The rows come from 4 hidden closed curves, with some noise, and rows from the same curve form a group. Each curve winds through 8 dimensions. The rows are also pushed far along 5 directions, which tell nothing about the answers.
Some rows, each with its group after it:
[-19 -21  38 -21  16   5   4 -29 -16 -36  11  -3 -25  47 -14 -28  27  11
  -1] -> J_530
[-15   2  20   3 -11  19 -19  -5  -4 -29  -8  -1 -14   1 -14  -2  21   7
  12] -> J_530
[-10 -11  -7  12   1   7  -1  10  21 -19  18   3  12   7  17   3  -8   2
 -12] -> J_546
[  0 -15 -43   6   0 -29  23  21  33  11  17  20  15   2  32   8 -24   3
 -27] -> J_546
[-17  23  10  11 -17  65 -23 -15  -1  -9 -15  -2  -1 -35 -16 -10  -7 -24
  27] -> J_546
[ 27   5 -15  10  15 -22 -12  66  23   1   3  -8  11 -28  16   8  -3   3
  27] -> J_440
[-12  -2  11 -20   7 -18  22 -37  -9  -9   8  19 -11  24  -4 -18   9  21
 -29] -> J_520
[ -8  -7 -15   2  -7  18 -16   6  -1 -16  -8  17  -6  27  30   1  -7   4
   6] -> J_440
[ 19  -4  -2 -14  19   4 -12  10 -26   6   1 -12  -6  18 -20   3  -2 -17
  28] -> J_440
[ 20  16   0 -13  17  -3  11 -21 -43   8  -2  13   5  28  29  11   3  10
  -5] -> J_530
[-11   7   3  17 -14   2  -2  -5  22  17  -2  -8  11 -53 -30  -3 -12 -12
 -22] -> J_546
[-41   2   8   2 -12  15 -17 -16  22 -33   3  21 -21  -5  -4 -24  -1  26
 -27] -> J_520
[ 20  16  24 -24  11   4   0 -16 -35  12  -8 -14   1  24 -48   5  19 -15
  30] -> J_530
[ 15  -1 -14  20 -10 -23   3  34  27  16  -8  -2  19 -19  32  17 -15   7
  -5] -> J_520
[ -6  10  24  13   5  17   6 -43 -18  11  -6  -2   6  29  -8   5   0 -17
  -1] -> J_440
[  4  -6  -1 -24   4 -15   0  20   0 -30   4   6 -10  22   3  -6  11  21
  13] -> J_440
[-24  16   6   8 -23 -20  21 -39   6  -5  -5  21  -4   6  30  14  -3  34
 -48] -> J_440
[ 16 -28   8 -14  33 -24  -1  14 -17 -13   9   6 -11  27  12 -23  14  13
  -4] -> J_520
[ 30  -4   9  -7  18 -23   4  13 -19  25  -4  -8  11  22 -29  16  21 -12
  20] -> J_440
[ -8 -12   3   6  10  -3  -6  -9  -7   0  -1   1 -15   2   9 -10 -10  -3
 -14] -> J_546
[-36  -4   7  23 -26  -1   9 -42  19  -4 -13  30  -2   5  24  -9 -15  19
 -56] -> J_546
[ 11   4  13  -7  13   0 -27  13 -15  18 -11 -22 -20 -29 -51 -12  12 -16
  25] -> J_520
[ -6  -9 -19   1  -6  31 -16   1  -9 -12   3   7  -3   7  14   0  -5  -7
   7] -> J_546
[ -1 -26  38 -13  17  -6  -2 -16 -23 -22   1   0 -10  24 -21 -29  34   4
  -8] -> J_546
[ 23  11  27  23  16 -34   5   6   3  36 -11  -8  20 -13  -3  11   2   4
 -14] -> J_520
[-55   6  -4  -6 -35   6  38 -67  20 -18   6  31  -5  25  29  -5 -13  18
 -62] -> J_546
[ -6   4   8  -3   1  39  -7 -20 -25 -15  12  -8   3   1  -6   7  12 -16
   7] -> J_530
[-10 -14   4 -17  -4  -4   7 -22 -18  -7  -1  13 -10  25  -1  -9  24   7
 -19] -> J_530
[ 23  24  -2 -10  18  -4  17   1 -16  33   4  -7   8  -7   6  13   8  -9
  17] -> J_530
[  9  22 -15  20  14  14 -16  33  20  13  13   2  23 -22  23  17 -13  -1
   1] -> J_520
[ -4  -4  49   4   7  12  -3 -30 -13   1 -15  -5  -2 -11 -49 -28  21 -15
   0] -> J_546
[-27   0   9  -8   1  28   4 -32  -4 -15  11   0 -17  10   9 -14  -1  -1
  -9] -> J_530
[-10  52 -25  -1 -23  32  20 -39  -2  24  -7  17  11  -9  22  25 -33  -5
  -1] -> J_530
[-26  -3   9  15 -34  43 -17 -15  13  -7 -27  -6 -17 -48 -38 -20  -2 -28
  27] -> J_520
[ -3  18 -11  -7   7  17  12 -11   3   3  16  13  10   3   0   1  -5  -2
   0] -> J_520
[-56   3  20 -13 -41  42   7 -55   7 -49 -12  30 -28  22   1 -21  23  20
  -9] -> J_530
[-26 -46   9  16 -12   7 -41  29  32 -39 -13   3 -26  -1 -42 -30   4  -5
  14] -> J_440
[ 13  13 -12 -13   8   0   3   6  -5  21   2   6  11  23 -10  12   5  -6
  13] -> J_520
[ -7   3  56 -16   6  -1  15 -49 -31 -10  -3 -12  -9   6 -30 -21  34   4
 -13] -> J_520
[-35 -33  -6   3 -15  23   1 -12  14 -56  14  26 -13  22  16 -14   9  12
 -15] -> J_440
[ 29 -31  21 -33  33 -56   1  21 -31   6   2 -17  -9  18 -26 -27  41   2
  -5] -> J_440
[-16 -26   7 -19  -4  -3 -21  11  -1 -34   8 -16 -22   3 -35 -17  13   3
  -3] -> J_440
[  4  -9  -6  -5   7  52 -22   6 -14   1   0 -11   6   7 -31  -7   1 -45
  42] -> J_546
[ -2  46  20   0   0  46  17 -53 -34  17  -1  -7  11   7   4  22   7 -23
  18] -> J_546
[ -4 -19 -34  24 -12  19 -22  60  44 -22  11   9  17  -5  36  14  -1  -1
  15] -> J_520
[ -1 -23   7  -4   4 -17  -3  20  10 -26  13   2   1  -2 -11  -4  17  14
 -12] -> J_440
[-56 -31 -26 -26 -37  -1  16 -26  26 -69  12  39 -32  38  24 -31  -3  38
 -38] -> J_440
[-21 -17  -4   1  -7  17  11  -6  18 -31  17  14   2  -4   1 -17   9  -1
  -9] -> J_546
[-20  17 -20   4 -15  47   3 -15  20   3   8   4   9 -32 -21  -6 -31 -27
   8] -> J_520
[ 27 -16  -3  -3  18   2  -4  37  -8  -4  10 -27   9 -19   8  -3   2 -17
  29] -> J_520
[ 25  35 -12   0  16  65   8  -1 -24  13  25 -17  40  -3 -14  36   2 -51
  59] -> J_530
[ 14   2   6  26  18 -44  -7  24  20  26  -3  -8  -6 -39 -18   1 -13   8
  -7] -> J_520
[ -9  -8   5  12   5  -1   3  -9   5 -12  17  -4   4  -7 -11   3  -1  -2
 -14] -> J_530
[-19   8  11   9  -5  -9  17 -51  -8  18 -12  22 -13  24  27   0 -10  16
 -41] -> J_530
[ 26 -17   8  20  20 -71 -21  54  23  41 -11 -26   2 -54 -40  -6  -8  -3
 -20] -> J_440
[  2   6 -20 -17  -3  11  18  -4  -4  -7  22   3  14  16  -3  21  -3  -5
   5] -> J_440
[ 15  -5  20 -10  14 -30 -18  48  16 -12  -6 -16 -15 -47 -44 -27  14  10
  23] -> J_530
[ 18  28 -11 -20   4  46 -23  22 -25   3   3 -20  15 -13  -5  15   3 -24
  37] -> J_530
[ 12 -31   1 -15  18  -8  -7   1 -36  -5  10  -6 -12  44  -3   3  32  -5
   6] -> J_546
[-24  -9 -16 -24 -23  23  19 -20  -1 -25  10  20   2  43  10   3  24   1
  -4] -> J_546

New rows. What belongs after each?
[  6  11 -42 -10  -6   2   6  29   6   4  15   0  20  12  59  21   4   0
  -1] -> J_440
[ 30  13  -1 -31  23  31   2  -5 -56  -4   6   1   6  40   7  10  26 -16
  44] -> J_530
[ 20 -12  27 -30  29 -31   6  -7 -43   8  -1 -16  -6  27  -2 -27  39  -3
  -8] -> J_440
[ 11  27 -13 -27   9  40  17 -10 -25   4  14  -5  12  13   7  12   4 -27
  38] -> J_546
[ 14  21   9  18  12 -20  11   2   1  33  -7  -3  10 -13  17  17  -3  -5
  -5] -> J_546
[ 12  19 -17 -22  -1  50 -13  24 -20   1   8 -25  16   5   4  12  29 -39
  54] -> J_440
[-18 -18 -32 -26 -15  34  -8  15   5 -41  19  -2 -12   8  10 -11  -2  -4
  16] -> J_520
[ -3   1  -8   8   0  23   0 -12 -11   5   7  -2  13  38  20  19   5 -19
   7] -> J_440
[ -9 -26   3 -19  -3  -2 -13   6  -9 -16   5  -1 -12  31 -20  -7  37   3
  -2] -> J_520
[ 21 -11   5 -17  24  23   8  -1 -31  -6  21 -19  11  34  -8   5  17 -28
  36] -> J_520
[ -2   8   5 -15  -1 -10   6 -26 -13  18  -9  -1 -11  -4 -30 -10 -11  -3
 -12] -> J_530
[  5 -10  -7 -12   6   7   1  11   0  -7   9   4   4  31 -13   3  18  -8
  22] -> J_520
[-16  22 -24  13 -22  38  33 -32  15  -3  12  28  27  20  48  26 -15  -3
  -4] -> J_520
[ 11  -3   2  -8  23 -15  -2  -4 -21  -7   1   5 -15  19   7  -8 -14  12
   1] -> J_530
[-52 -25  11 -14 -20   5   5 -39   8 -70  19  12 -29  33   0 -20   0  34
 -40] -> J_440
[-22 -19   0   2  -9  14   5 -30  -7 -16   8   8 -12  13   6  -9   7  -1
 -18] -> J_520
[  2 -17   1  -6   8  -8   5 -18 -28   4   3   1  -9  29  17   1  12   1
 -15] -> J_520
[ -9  -4  13 -14  -2  -4   7  -4   4 -21   1   7 -15  -9 -21 -22  23  11
   5] -> J_520
[ -1 -28 -29  -7  -5  17 -24  39  12 -26  14   0   6  29   4   7   6  -5
  16] -> J_546
[ 25  16  -2  -3  11  -3 -15  49   3  21  -1 -32  16 -47 -13   0  16 -24
  30] -> J_440
[-16 -31  -6   8  -2   2 -18  17  18 -24  10  -2  -1   2  -1 -12  -3  -3
 -19] -> J_440
[ -9 -12   7  -4  -5  -2  -5  28  24 -16   2  -5  -1 -27 -16 -15  25  -6
   5] -> J_546
[-30 -23   2 -15 -23  17 -23  23  19 -51   2   0 -19  -6  -7 -21  31  11
   1] -> J_546
[ -4   9  -7  21  -1  15  -3  -6   6  24  -6   7   5  -3  22  13 -13 -10
  -7] -> J_530
[ -2 -12 -42   3   1  25  -9  25   7 -13  15  13   7   7  46   3 -20  -9
   1] -> J_440
[ 20  -5  -2 -19  15 -11  19  -9 -26  20   5   2  11  26   2   2  14  -8
  -3] -> J_520
[-42   0 -30   7 -31  -5   4 -23  42  -8  -7  40 -13  11  13 -10 -43  26
 -42] -> J_520
[ 24  -9 -26  22  16  -4   8  36  21  18  18  -7  29 -20  21  14 -26 -19
  11] -> J_520
[-37   3  -5  -4 -21  24   8 -50   3 -20  -8  22 -18  10  18 -22 -34  11
 -29] -> J_520
[ -4 -35  -3  -7  -3 -16  -6  19   5 -13   2   4  -1  18  -9  -9  28   0
 -11] -> J_440
[ -6  16   6   9 -12  -7  -9   4   9   1 -15   1  -6 -27   5   3  -3  12
  -7] -> J_440
[  2   3  -2  -9  10  12   1 -10 -12  12  -8  10  -7  18   8  -7  -4  -8
  10] -> J_530
[ -4 -31  -8  21  -6 -26  -8  31  27   1  -3   5   1 -23  -5  -7  13   0
 -17] -> J_440
[-21 -18  19  -9 -14  12 -25 -10  -6 -23 -27   9 -31  13 -24 -26  20   4
   8] -> J_546
[ -5 -21  -2 -24   5  44 -34  23 -13 -24  10 -30 -12   0 -46 -16  17 -36
  42] -> J_546
[-14  -6  -4   0 -15  -7   4  -4  16   8  -9   8   7 -10  -9 -16   0  -7
 -22] -> J_440
[ -9  28 -31  16 -15  33   0  25  38  -2  14  -3  28 -54  27   9 -27 -15
   3] -> J_440
[  0 -30  31   2  20 -29 -11   2  -4 -26   2  -1 -18  25 -25 -16   4  17
 -10] -> J_440
[ 41  23 -42   0  27 -23  21   9 -23  48  17   3  31  33  56  49 -37  -2
 -10] -> J_440
[  6 -25   5  10  21 -23 -11  40  19 -29  19  -7  -2 -14   7 -12   1  12
  -4] -> J_440
[ -6  35  23  16  -3 -24  13 -39   3  25 -19   9 -11 -13  -8   4 -18  20
 -19] -> J_520
[ -5   7  -1   3  11  25   4 -25 -16   3   8   4   6   9  23   0 -19 -11
 -11] -> J_546
[ 10 -26  -9  -9  15 -26  -5  36   5  -4   5  -6  -3 -10   8 -28  16  -5
  -3] -> J_440
[ 13  30  14  -6  11  13  18 -53 -40  30  -5   3  11  13  -4   6 -13  -9
  -7] -> J_546
[-24   6   4  26 -14 -24  13 -16  36  -8  -5  14  -9 -23   7  -8 -27  22
 -30] -> J_440
[ -8 -12   1  -5  -2 -31  -3  -3   1   4   3  -9  -6   5 -10  -2  -3   9
 -33] -> J_440
[  5 -15  13  -9  10  17  -1 -12 -23 -15  13 -10   1  30 -30   1  24 -12
  20] -> J_546
[ -2  28   3  -3  -1 -12  11 -26  -7  20  -2  -5   2 -22  -6   4 -31   5
 -28] -> J_440
[  1  15  -3  12  -5  32   4 -23 -17  -6   2  13  15  20   7  23   4 -11
  12] -> J_530
[-13  -1  25  14   2 -35  33 -52  -4   3   0  24  -1  11  16  -4  -8  28
 -62] -> J_440
[ -1  32 -29 -19  -7  33  28 -37 -21  14  19  -2  19  15  33  24 -29 -13
  -7] -> J_520
[ 16  -7  19   9   6 -18  -7  15   2  16 -10  -3  12  -2 -26   6  18  -7
   2] -> J_440
[ 10   5 -15  10  -2 -27   0  43  40   4  -3   5   6 -44 -12  -4 -24   7
   6] -> J_440
[  9 -25   4 -21   6 -23   6  17  -9 -14   1   4 -10   8  -3 -18  35  11
   6] -> J_520
[ -2  -7   2  -1   5  17 -16  -4 -16   3  -1   1  -2  15  -2  -2  13  -9
  -1] -> J_520
[ 14  -6 -15 -27  16  63 -16  33 -20 -35  21 -12  12  23   2  -4  22 -34
  65] -> J_440
